The same things were measured in two ways. Each way mixes the same 3 hidden numbers, adds some noise and spreads widely along 2 directions of its own, which tell nothing about the thing.
(in the rows, 128 means zero)
Some things both ways: the first way, then the second way.
[108 133 126 121 143 162 126 105 137 124]
[134 133 125 146 130 109 124 134 133 136 153]

[167 71 164 125 130 122 131 153 166 99]
[166 123 128 119 144 135 119 104 125 137 79]

[121 132 103 125 137 125 119 149 136 126]
[161 135 115 134 150 115 109 108 140 142 136]

[136 134 133 123 141 111 139 163 134 134]
[156 129 126 123 143 136 139 97 131 133 123]

[140 112 102 135 115 110 109 139 124 121]
[142 120 131 114 133 143 138 106 121 125 110]

[124 129 144 126 140 131 136 131 130 126]
[143 123 134 131 132 132 147 119 123 132 130]

[121 141 113 128 133 136 120 126 122 129]
[127 126 132 125 127 132 140 122 125 124 137]

[177 120 147 134 121 108 79 124 135 136]
[136 146 171 153 129 131 159 134 142 150 61]

[135 132 109 130 130 126 106 139 131 133]
[165 141 134 149 142 112 134 115 140 150 120]

[122 169 88 129 125 134 76 102 114 148]
[132 149 150 168 131 104 150 144 147 152 137]

[115 123 125 133 128 126 151 138 117 120]
[146 119 115 123 130 122 118 122 118 128 139]

[139 107 139 131 121 135 127 118 127 112]
[123 130 128 129 126 120 104 144 130 127 107]

Other things, the second way, with their names:
(376): [135 127 126 130 128 123 122 131 126 130 129]
(45): [144 137 143 149 133 116 137 131 136 145 111]
(339): [104 113 124 103 115 143 119 136 115 106 124]
(268): [128 131 113 129 132 113 103 133 135 126 150]
(163): [128 130 128 130 128 120 100 143 130 127 94]
(358): [121 141 148 154 121 112 141 150 138 140 125]
(269): [98 115 105 106 115 128 107 141 114 103 170]
(97): [129 131 116 132 130 116 117 126 131 127 155]
(74): [114 125 163 134 109 140 163 147 119 129 93]
(91): [120 137 127 113 136 134 78 136 138 122 56]
(443): [115 118 123 113 118 137 128 130 115 115 140]
(30): [98 133 141 136 113 127 134 154 129 122 128]
(424): [158 141 135 146 146 121 144 109 141 147 122]
(448): [108 111 134 114 106 141 157 138 107 109 150]
(495): [135 137 139 154 127 109 141 140 136 145 139]
(253): [155 137 117 142 143 110 117 117 137 142 145]
(275): [101 118 133 122 106 128 133 158 113 114 136]
(362): [134 127 133 129 128 130 142 123 124 130 131]
(486): [139 132 127 131 136 124 123 122 131 134 122]
(308): [137 121 102 105 136 132 98 111 120 116 136]
(467): [124 122 128 123 123 133 146 123 118 123 153]
(124): [171 125 99 147 146 98 146 98 128 145 234]
(145): [122 161 161 159 140 126 143 133 159 148 80]
(393): [153 124 116 120 140 128 112 111 125 128 116]
(126): [119 128 119 131 122 114 113 144 128 125 145]
(449): [97 121 121 114 114 131 106 153 119 108 132]
(21): [64 125 141 122 94 135 139 170 119 104 146]
(4): [107 130 137 114 122 146 132 127 126 114 113]
(193): [128 118 130 122 121 135 149 121 117 123 150]
(43): [126 145 137 129 139 135 130 116 142 134 104]
(90): [111 126 126 125 121 130 132 133 125 116 156]
(309): [113 132 122 118 126 130 102 136 129 117 120]
(121): [127 125 145 128 122 134 145 133 122 130 103]
(260): [85 138 153 141 108 131 153 156 133 123 136]
(323): [127 142 142 142 133 127 147 124 141 138 126]
(499): [136 143 144 163 129 109 156 137 141 148 150]
(579): [138 134 140 145 130 116 129 136 132 140 112]
(590): [107 124 117 108 122 136 110 133 122 110 137]
(286): [137 130 141 138 126 124 138 135 130 137 109]
(304): [132 128 131 136 125 120 131 136 126 132 134]
(168): [162 153 160 169 146 113 158 120 154 165 99]
(528): [102 119 130 117 111 134 131 143 116 111 137]
(237): [153 133 118 139 140 108 108 125 133 139 128]
(608): [138 113 108 101 128 135 109 117 112 114 131]
(596): [151 126 115 125 139 123 126 109 127 132 149]
(289): [104 133 123 120 124 129 103 144 130 119 115]
(315): [141 113 115 122 122 122 126 128 112 124 161]
(446): [111 135 144 145 116 115 137 156 131 131 128]
(251): [148 133 129 134 138 127 137 111 133 136 129]
(477): [144 136 126 150 133 103 120 136 136 141 144]
(181): [119 118 134 115 119 143 148 125 115 117 130]

Some of these things the first way, each followed by its name:
[145 127 118 133 124 128 95 111 131 129]	(45)
[112 161 107 124 141 153 102 105 127 142]	(499)
[148 133 138 124 149 118 104 149 151 135]	(43)
[162 148 153 124 148 111 88 146 147 155]	(145)
[100 127 118 129 129 152 148 116 116 112]	(315)
[128 130 135 127 134 124 144 144 127 123]	(237)
[111 139 130 138 120 135 144 100 86 123]	(275)
[97 113 138 122 145 186 152 89 153 101]	(269)
[148 120 125 139 104 129 91 90 109 121]	(74)
[123 128 131 126 136 136 140 131 128 121]	(590)
[129 121 138 134 119 122 148 125 108 121]	(339)
[134 127 97 137 121 122 99 132 122 128]	(486)
[132 113 94 139 111 109 118 149 115 119]	(393)
[65 179 88 116 171 168 162 133 127 143]	(124)
[135 141 109 130 136 123 95 143 139 143]	(424)
[138 107 128 137 108 114 124 128 109 119]	(163)
[124 118 122 128 125 136 127 125 122 122]	(376)
[128 138 130 123 145 119 137 151 132 135]	(251)
[116 134 128 134 127 139 136 113 107 126]	(528)
[109 152 138 130 131 159 125 77 104 129]	(21)
[114 147 83 133 124 122 117 137 117 131]	(253)
[105 158 163 117 159 141 171 127 125 137]	(90)
[116 146 155 123 159 129 176 166 135 129]	(596)
[141 122 116 137 105 116 106 118 117 125]	(121)
[167 101 131 142 100 81 118 163 117 115]	(91)
